There are 10 hidden switches. A switch that is on adds its own fixed numbers to the row, and there is some noise. The rows also spread widely along 14 directions, which tell nothing about the answers.
In the rows, 128 means zero.
Known rows, each followed by its switches (1 for on, 0 for off):
[123  97 138 135 102 122  98 184 172 125 116 133 108 164 138 111 134 117
 109 163 131 151 136 167 109 132 141 136 123 119 153 154 187]
0 0 1 1 1 0 0 1 0 1
[108 113 145 145  88 111 132 150 132 112  97 161 125 147  78 146 139  87
 126 170  91 130 154 157 106  64 127 100 156 101 124 109 121]
0 0 1 1 1 0 0 0 0 0
[113  62 124 123 134 112 111  97 115 137 103 194 129 205  93 129 108  92
 113 161  86 143 132 168 100 135 104 129 135 137 163  40 136]
1 0 1 0 1 0 0 0 1 0
[ 84 110 138 143  98 189 149 123 136 128 143 148 125 116 130 114 101 131
 113 153 115 149 153 117 130  98 118 145 130 129 120 118 109]
1 1 1 0 1 0 1 0 0 0
[125 161  64 149 114 148 134 153 113  99 157 102 127 131 102 141  94  82
 118 119 156 137 125 120 148  74 113  75  99 118 118 143  81]
0 0 0 1 0 1 1 1 1 1
[125 160  99 120 158 114 126  83  97 128 134 147 153 131  98 134 124  70
 125 126 116 111 110  79 135  93  86 123 118 143 157 106  90]
0 0 1 0 1 0 0 1 0 0
[117 117 116 143 107 137 108  62 146 125 129 204 137 137 179  76  72 139
 125 159 167 138 121 112 113 118  97  85 109 133  81 148 174]
0 0 1 1 1 0 1 1 0 1
[115 151 132 101 103 101 107 139 151 166 113 126 108 140 145 149 111 103
 131  95 111 136 133 127 116  88 108 103 128  81 134 143 122]
1 0 0 1 1 0 0 1 0 0
[120 177  93 147 113 109 126 199 123  93 141 100 131 150  78 167 159  71
 126 126 152 129 117 140 110 102 151 107 122 127 161 176 120]
1 0 1 1 1 0 0 0 1 0
[100  93 120 148 128 147 152 171 126  97 158 140 134 145 109 136 109 132
  94 112 110 152 130 145 134 137 133 136 132 129 136 111 109]
0 0 0 1 1 0 1 0 0 0
[152  74 180 139 132  84 106 154 146 170  88 158 143 156 108 122 110 126
 118 178 131 101 149 133 123 148 105 108 136  79 155 140 178]
1 1 0 1 1 0 1 1 0 0
[128 121 131 118 138 138 180 109 142 143 132 150 165 136 150 107 112  88
  97 104  90 129 147 116 155 136  67 123 131 110 142 128 138]
1 0 1 1 1 0 0 1 0 1
[127 105 112 141 163 140  93 175 125 125 174 116 113 113  86 152 171 108
 112 147 131 121  81  99 132 129 134 169 118 140 156 124  96]
0 0 0 0 1 0 0 1 0 0
[174 107  94 110 178  68  95 105 125 146 148 173 104 147 132 136 133 142
 152 163 150  66 101 117 131 151 106 107 103  92 119 116 128]
0 0 1 1 1 1 0 1 0 0
[113 100 118 141  92 158  91 127 138 147 159 139  84 127 124 130  99 117
 123 173 128 152 132 126 126  80 108 120 119 104 109 109  94]
0 1 1 1 1 0 0 1 1 0
[103 116 169 196  89 153 125 142 141 126 173 143 124 127  83 143 125  84
 104 159  83 163 135 123 116 113 123 135 179  88 127 161 112]
0 0 0 1 1 0 1 0 1 0
[114  93 148  97 134 143 123 129 134 163 115 135 106 126 128 115 117 125
 121 152  94 113 159 115 143 110 103 173 125 103 171  86 116]
1 0 1 0 1 0 1 0 0 0
[ 93 136 143 148 116 152 107 122 134 134 110 135 142 151 103 135 107 100
 115 111 119 160 111 107 105 107 122 131 131 146 153 135 137]
0 0 0 0 0 0 1 1 1 1
[116 104 171 109 148 111 138 188 141 106 109 121 132 137  80 129 128 125
 107 120 101 130 146 108 127 131 120 166 131 110 179 130 121]
0 0 1 1 0 0 0 1 0 0
[144 157 105  92 139  88  80 125 148 164 126 132  96 134 166 123 144 110
 147 153 143  94 122 131 121 105 121 125 121  92 144 151 159]
1 0 0 0 1 0 0 1 0 0
[130 105 115 143 150 132 132 113 137 141 140 156 153 158 111 130 136  60
  96 114  83 148 103 121 136 134  74 128 126 134 153 101 121]
0 0 0 0 1 1 0 1 1 1
[139 129 128 128 151  96 136 163 132 114 138 150 123 113  86 165 153 124
 140 122 126  88 108  84 134 118 110 111 119  93 121 145  84]
0 1 1 0 1 1 1 0 0 0
[117 135  53 117 163 149 135 137 134 121 158 135 132 155 154 141 195  74
 109 107  92 118  83 157 146 126 119 149 124 162 150  90 125]
0 1 0 0 1 0 0 0 0 1
[125 115 119 125 114 142 128 107 122 171  83 149 135 150 160 120  88 153
 134 158 145 103 155 148 133 101 114 100 108 122 124 107 171]
0 1 1 0 1 0 1 1 1 0
[127 130  91 141 141 146 137  66 131 135 151 179 148 143 178  93 109 113
 117 158 131 119 127 137 139 126  97 111 126 134 112 126 160]
0 1 0 0 1 0 0 1 0 1
[129 173 135 125 135  88 196 131 127  82 129 172 157 143 122 122 117 132
 144 140 126  86 178 137 123 120 126  94 151  79 118 185 146]
1 1 1 1 1 1 0 0 0 0
[123 143  95 126 147 152 129 167 125 120 145 100 118 122 134 130 147 138
 125 139 157 102 132 141 137 119 145 153 112 134 152 141 138]
0 1 0 1 0 0 0 0 1 0
[116  52  82 119 129 188 100 167 159 117 175 132  82 117 125 106 165  81
  93 176 113 158 108 132 152 110  94 170 102 140 130  70  83]
1 1 1 0 0 0 0 0 0 1
[141  92 130 133 132  90  97 195 147 118 121 146 120 141 100 148 123 121
 113 127 155 131 106 121 123 128 112  95 109 109 129 143 135]
0 0 0 0 1 0 1 1 1 0

New rows. What belongs after each?
[112 119 100 112 129 161 143 129 122 135 144 142 106 116 144 133 127 154
 143 153 129 106 138 137 137  92 137 134 120 117 104 104 118]
1 0 1 0 1 0 0 1 0 0
[129 104 125 162 148 124 121 104 109 128 145 162 152 135  99 121 104 119
 113 157 148 117 119 114 118 139 116 122 121 138 139 126 130]
0 0 0 1 1 0 0 0 0 0
[145 152  75 116 138  89 102 124  88 129 110 121 115 169 107 133 129  97
 145 194 140  72 150 161 131  83 142 114 119 113 183  93 131]
0 0 1 1 1 0 1 0 0 0
[125 110 124 151 123 127  99 148 121 160 109 122 122 121  94 156 135 118
 131 155 149 110 116 122 116  98 136 117 110 133 139 122 122]
0 0 0 0 1 0 0 0 0 0
[137 116  93 117 145 116 127 138 129 142 142 129 110 141 140 136 136 119
 121 135 121 107 127 138 139 132 118 139 112 115 151 113 124]
0 0 1 0 1 0 0 0 0 0
[137  89 132 143 145 107 131 148 143 117 163 180 108 117 114 154 116 183
 140 131 159 103 109 101 118 153 122 102 107  92  72 155 103]
0 1 1 1 1 1 0 0 0 0
[120 146 139 124 153  99  92  72 118 137 106 188 149 160 125 123 110 138
 151 138 151  92  98  84  98 130 118 113 119 138 135 137 153]
0 1 1 1 1 0 1 1 0 1
[137 139  86 150 139  96 142 161 121  88 178 140 125 135 113 146 111 112
 114 120 147 122 121 124 136 134 125  91 124 101 120 161 101]
0 0 0 0 1 0 1 0 0 0
[129 155 132 117 118 128  91 110 141 152 152 115  88  81 144 104 107 124
 134 172 154 114 151  76 134  86 108 154 113  94 148 168 110]
0 0 1 0 1 0 0 0 0 0
[155 104 123  89 159  73 116 146 173 102 155 195 111 141 141 108 165 100
 126 146 108 108 112 115 134 144  73 121 132  76 110 136 126]
1 1 1 1 1 1 0 1 0 0
[135 135 125 129 144 103 164 104 144 157 160 146 141 153 163 136 115 102
 103  73  73 128 131 137 144 167  89 127 151  86 144 143 135]
0 0 0 1 1 0 0 0 0 0
[116 124 103  86 159 113 140 104 144 103 139 190 136 146 157 106 123 114
 122 109 114 130 115 121 127 129  87 119 130 121 108 111 129]
1 1 0 0 0 0 0 1 0 0
[ 95 111 104 104 144 147 118 137 137 100 104 158 140 146 119 112 147  91
 107 125 109 148 107 129 122  91 105 140 117 169 141  76 123]
0 1 0 0 0 0 0 1 0 0
[120 159 130 108 160  90 130 139 126 107 101 163 158 137 111 138 132 137
 141  97 175  98 110  91 100 137 123 119 103 147 146 172 158]
1 0 1 0 1 0 0 0 1 0
[ 99 135 149 141 105 139 119 132 129 116 121 143 134 115  99 121  99 108
 119 146 129 147 144 107 115  68 116 116 133 123 128 137 113]
0 0 0 1 1 0 0 1 0 0
[115 119 152 131 100 110 122 143 157 120  93 154 131 186 120 111  84 116
 121 139 127 156 150 146  98 136 118 105 128 101 145 151 174]
1 0 1 1 0 1 1 1 1 0
[ 93 117  96 159 104 149 128 146 134 121 126 144 136 174  99 166 153  64
 104  99  84 166  86 147 111 112 127 110 130 154 136  97 108]
0 0 1 0 1 0 1 0 0 1
[ 80 138 102 134 136 157 133 159 121  64 156 142 135 149 108 127 138 127
 111 110 131 150 104 125 106 127 154 159 120 171 152 125 117]
0 0 1 1 1 0 1 0 0 0
[112  93 138 184  76 203 147 117 145 157 198 135 111 114 129 128  93  96
 106 166  86 164 147 127 153 105  99 122 156  78  93 137  97]
1 0 1 1 1 0 1 1 1 1
[ 83 130 154 132 109 156  82 116 136 144 124 144 115 129 119 128 109 131
 128 131 133 153 122 105  93  90 127 153 124 143 146 125 122]
0 1 0 1 1 0 0 0 1 0
[135  99 113  91 149  80 115 206 145  96 130 145 107 161 107 161 137 129
 120  82 128 119 103 126 133 130 113 109 105 102 134 119 107]
0 0 1 1 1 0 1 1 1 1
[115 117 131 119 133 112 110 155 141 140  98 140 136 147 124 133 130 123
 115 112 140 127 121 129 112 122 118 122 107 138 153 126 147]
0 1 0 1 1 0 0 0 0 0
[127 135 111  80 173  97 153 166 127 104 133 140 126 133 123 143 143 138
 126  96 113  95 129 113 144 120 111 139 117 111 145 117 105]
0 1 1 0 1 0 0 1 0 0
[127 150 116  99 146 103 118 160 136 113 112 140 117 154 127 142 165 128
 144 129 127  94 121 140 117 112 134 131 129 115 140 136 152]
0 1 1 1 0 0 0 1 1 0
[129 124  79 141 142 145 152  96 116 119 154 172 139 146 125 131 146 100
 135 157 116 100 115 145 133 116 117 109 125 128 107 101 119]
1 0 1 1 1 1 0 0 0 1
[123 100 161 170 126 126 158 127 137 154 131 160 157 154 118 149 113 125
 110 107 100 131 128 141 118 161 118 114 150 109 127 150 159]
0 0 0 1 1 0 0 0 1 1
[118  81 130 116 149 134  69 115 140 149 121 152 102 152 132 107 111 139
 124 162 131 129 108 119 114 133 128 162 116 133 155  93 146]
0 0 0 0 0 0 1 1 0 1
[129  93 111 158 128 153 131 137 125 115 172 153 116 120 110 136 126 119
 119 163 124 116 124 128 147 111 113 112 138 100  92 116  96]
0 1 0 1 0 0 1 0 1 1
[103 135 119 159 118 146 117 142 123 143 150 109 130 160  81 165 123  80
 116 108 104 156  94 111 113 132 131 129 134 125 155 129  95]
1 0 1 1 0 0 1 1 0 0
[143 112  70 107 158 123 143 132 112 158 151 128 110 130 156 155 132 137
 128 105 124  84 120 148 160 120 114 116 106 108 119  87 103]
0 0 0 1 1 0 0 0 0 0
[114 131 129 126 130 140 145 126 126 141 115 133 138 134 120 128 125 110
 126 145 108 119 145 137 130 104 126 133 143 114 142 119 140]
1 0 0 0 0 0 0 1 0 0
[114 120  86 132 127 155 118  90 112 197 133 110 114 152 163 140  87 128
 121 112 125 128 129 148 132 124 124 133 103 137 156  89 128]
0 0 0 0 1 0 0 0 0 0
[137 100  70 139 130 118 124 129 119  74 214 161 100 144 115 104  76  98
  99 170 147 150 145 133 145 124  89 104 111  98 121 116  71]
0 1 1 1 1 0 0 0 1 0
[126 137 132 143 140 122 117 118 130 135 108 141 157 139  99 119 116  81
 112 118 131 133 115  89 123 121  85 119 113 134 160 139 130]
0 0 0 1 0 1 1 0 1 0
[158 108 129  94 158  63  84 144 135 157  62 156 130 155 120 131 159 106
 134 164 142  76 131 137 123 107  98 117 109 118 172 104 172]
0 1 0 0 1 0 0 0 1 0
[100 144  99 139 104 170 133 109 131 129 140 138 115 124 153 129 107 141
 136 130 139 135 123 131 118  94 139 114 121 134  91 136 132]
0 0 1 1 0 0 0 1 0 0
[119 120  74 142 126 179 141 164 133 110 155 133 130 100 118 150 202  80
 114 136 120 122  89 128 152  82 107 126 116 156  98 104 103]
0 0 1 1 1 0 0 0 1 0
[ 89 149 113 144  72 182 154 126 128 151  94 110 148 130 125 122  65 104
 118 122 150 162 159 122 126  58 104  81  89 139 125 134 115]
1 1 1 1 1 1 0 1 0 0
[142  92 103 155 118 140 151 156 114 150 163 108 111 150  89 158  95 103
 110 148  99 130 149 151 157 114 103 104 120  85 136  94  77]
0 0 1 1 1 1 0 1 1 0
[115  98 169 110 153 105 133 168 149 110 100 169 159 141 113 119 131 131
 109 104 125 125 116 106 120 146 107 134 128 126 145 138 157]
1 0 0 1 1 0 1 1 0 0
[118  87 152 134 120 128 129 127 120 126 128 165 125 159  95 124 103 118
 122 182  90 123 155 145 124 112 120 129 154  93 142  93 123]
1 0 1 1 1 0 1 1 0 0
[118 124  91 135 131 161 124  73 110 186  99 150 155 135 153 123 112 117
 131 147 157 103 123 131 129  97 104  99  97 158 122  92 149]
1 1 0 1 1 0 0 0 0 0
[139 129 128 159 126 103 135 194 106 107 107 130 143 101  65 172 139 139
 141 156 176  75 130 115 131  82 148  75 118 108 107 159 118]
0 0 0 1 1 0 1 0 0 0
[120 109 114 126 117 133 152 140 126 158 132 126 124 145 135 151  93 133
 117  99 118 123 140 133 140 130 114 105 114  99 131 116 112]
1 0 1 1 1 0 1 0 0 0
[118 110 127 143 110 125 128 124 115 122  96 149 146 169 103 114  71 103
 106 155 129 147 157 137 123 105 106 102 116 131 159 106 144]
0 0 1 0 1 0 1 1 1 0
[137 127  97 125 113  81 173 163 127  93  94 157 160 184 120 136 120  73
 101 111 106 127 154 178 141 112  94  62 131 106 140 119 150]
0 0 1 1 1 0 1 0 1 0
[124  95 176 169 133 134 108 164 155 116 140 139 140 125  88 109 118 126
 100 159 149 148 113  81 112 168 123 157 126 126 154 182 152]
0 0 1 1 0 0 1 1 0 0
[126 134 116 114 149 100 119 141 137  98 129 155 130 159 120 123 147 103
 122 131 110 117 111 126 122 135 120 135 137 118 146 129 143]
0 0 1 1 0 0 1 1 0 0
[132  84 103 147 173 142 142 133 116 108 162 158 162 135  94 119 135  79
  84 136 123 136 107 106 151 148  75 141 114 158 155  94 104]
0 1 0 0 1 0 0 0 1 0
[140  76 117 132 142 119  72 143 153 135 143 164 102 137 107 130 157 107
 123 163 134 118  83  97 126 132  96 129  98 121 126 108 103]
0 1 1 1 1 1 1 0 0 1
[134 108 103 113 144 107 135 191 133 107 119 120 128 133 121 131 101 155
 110 106 186 114 131 121 132 137 127 111  72 135 145 148 134]
0 0 1 1 1 0 0 0 0 1
[122 109 106 125 149 120 137 120 130 114 130 171 140 176 127 126 129  96
 111 116  90 128 119 149 129 135 102 124 129 128 149  93 134]
0 0 0 0 1 1 1 0 1 1
[130 106 132 159 127 123 162 188 154 108 133 139 156 120  99 156 157  88
  92  87 108 140 101 112 146 140  96  99 135 113 107 159 120]
0 0 0 1 0 0 1 0 0 0
[133 109 109 150 106 137 121 163 140 157 117 128  93 110 120 174 155 147
 150 158 144  97 118 145 123  96 154 100 119 102  83 136 131]
0 0 1 0 0 0 0 0 0 0
[ 78 145 122 103 100 134 106 144 144  97 151 144  76 115 136 134  83 168
 138 101 153 156 133 104  93  84 148 132 107 118 108 150  91]
0 0 1 0 1 0 0 0 0 0
[143 136 113 133 142 121  86 102 135 157 123 152 122 131 138 121 128 121
 142 158 158 102 101  95 122 124 105 123 100 125 133 144 151]
0 0 1 0 1 1 1 1 1 0
[139 153  96  95 190  80 125 167 121  86 170 118 123 157  94 145 157  90
 113  85 114 111 101 102 133 162 113 168 121 122 198 136  95]
0 0 1 1 0 0 0 0 1 0
[154 107 146 102 157  85  82 128 158 131 108 173 127 131 147  85 140 125
 125 172 151  91 118  94 128 139  95 141 112 115 152 150 181]
0 0 1 1 1 0 1 1 0 1
[110 169  85 113 125 111 118 119 125  78 148 169 122 144 133 128 145  96
 137 134 122 119 107 124 117  80 124 104 139 123 110 129 116]
0 0 1 1 1 0 1 1 0 0
[134 115  75 140 125 122 109 173 152 113 159 150 111 135 131 150 154 116
 128 138 173 129  80 130 119 130 129  85  97 129  85 154 127]
1 1 1 0 1 0 0 1 0 0
[ 94 103 119 128  89 152 129 118 146 139 113 181 126 169 153 134 118 114
 124 125  96 160 126 186 105  93 121  93 148 121  88  94 157]
1 0 0 1 1 0 0 1 1 0
[127 141  70 124 125 127  40 135 131 171 166  82  53 136 128 152 138  95
 138 157 146 129  94 129 113 101 150 154 103 118 167 119  97]
0 0 0 0 0 0 0 0 0 0
[103 144  84 143 120 160 178 169 115  52 156 126 155 125 115 103  98 112
  94 132 158 151 149 134 144  97 126 110 108 155 128 147 117]
0 0 1 1 1 0 0 1 0 0
[140 153 113 103 141  69 118 154 144  70 127 186 120 123 119 129 178 111
 148 159 136  73 121 115 126  85 116  94 138  90  98 158 130]
0 1 1 1 1 0 1 0 0 1
[109 102 112 135  95 164  94 137 170 144 159 138  96 145 167  99 131  97
 104 153 120 161 117 143 123 130 118 152 122 120 141 136 150]
1 0 1 1 1 0 1 0 0 1
[131 170 143  84 156  73 132 116 130 131 143 146 109 127 153 128 110 144
 143 113 107  81 161 103 136 117 113 143 148  60 155 157 117]
0 1 0 0 1 0 1 0 0 0
[125 141 124 164 136 159 150 144 100 124 141 119 141  95  81 150 147 125
 135 167 138  88 140 118 139  88 140 132 142 118 122 140 114]
0 0 0 1 0 0 0 0 1 0
[107 117 112 138 100 167  93 172 144 170 160  88  84 148 114 169 163  79
 117 127  85 146 106 143 132 107 136 160 131 106 166 110  98]
1 0 1 1 1 0 1 0 1 1
[127  88 149  71 184  60 127 222 153  57 121 172 113 145  65 155 181 126
 123 100  86 114 103 110 117 132 114 154 127 104 151 105  91]
0 0 1 0 1 1 0 1 0 0
[130 113 159 126 135 105 181 159 150 146 126 135 140 151 128 150 144 110
 106  92  57 119 150 145 141 157 108 144 158  82 161 140 143]
0 0 1 1 1 0 0 0 0 0
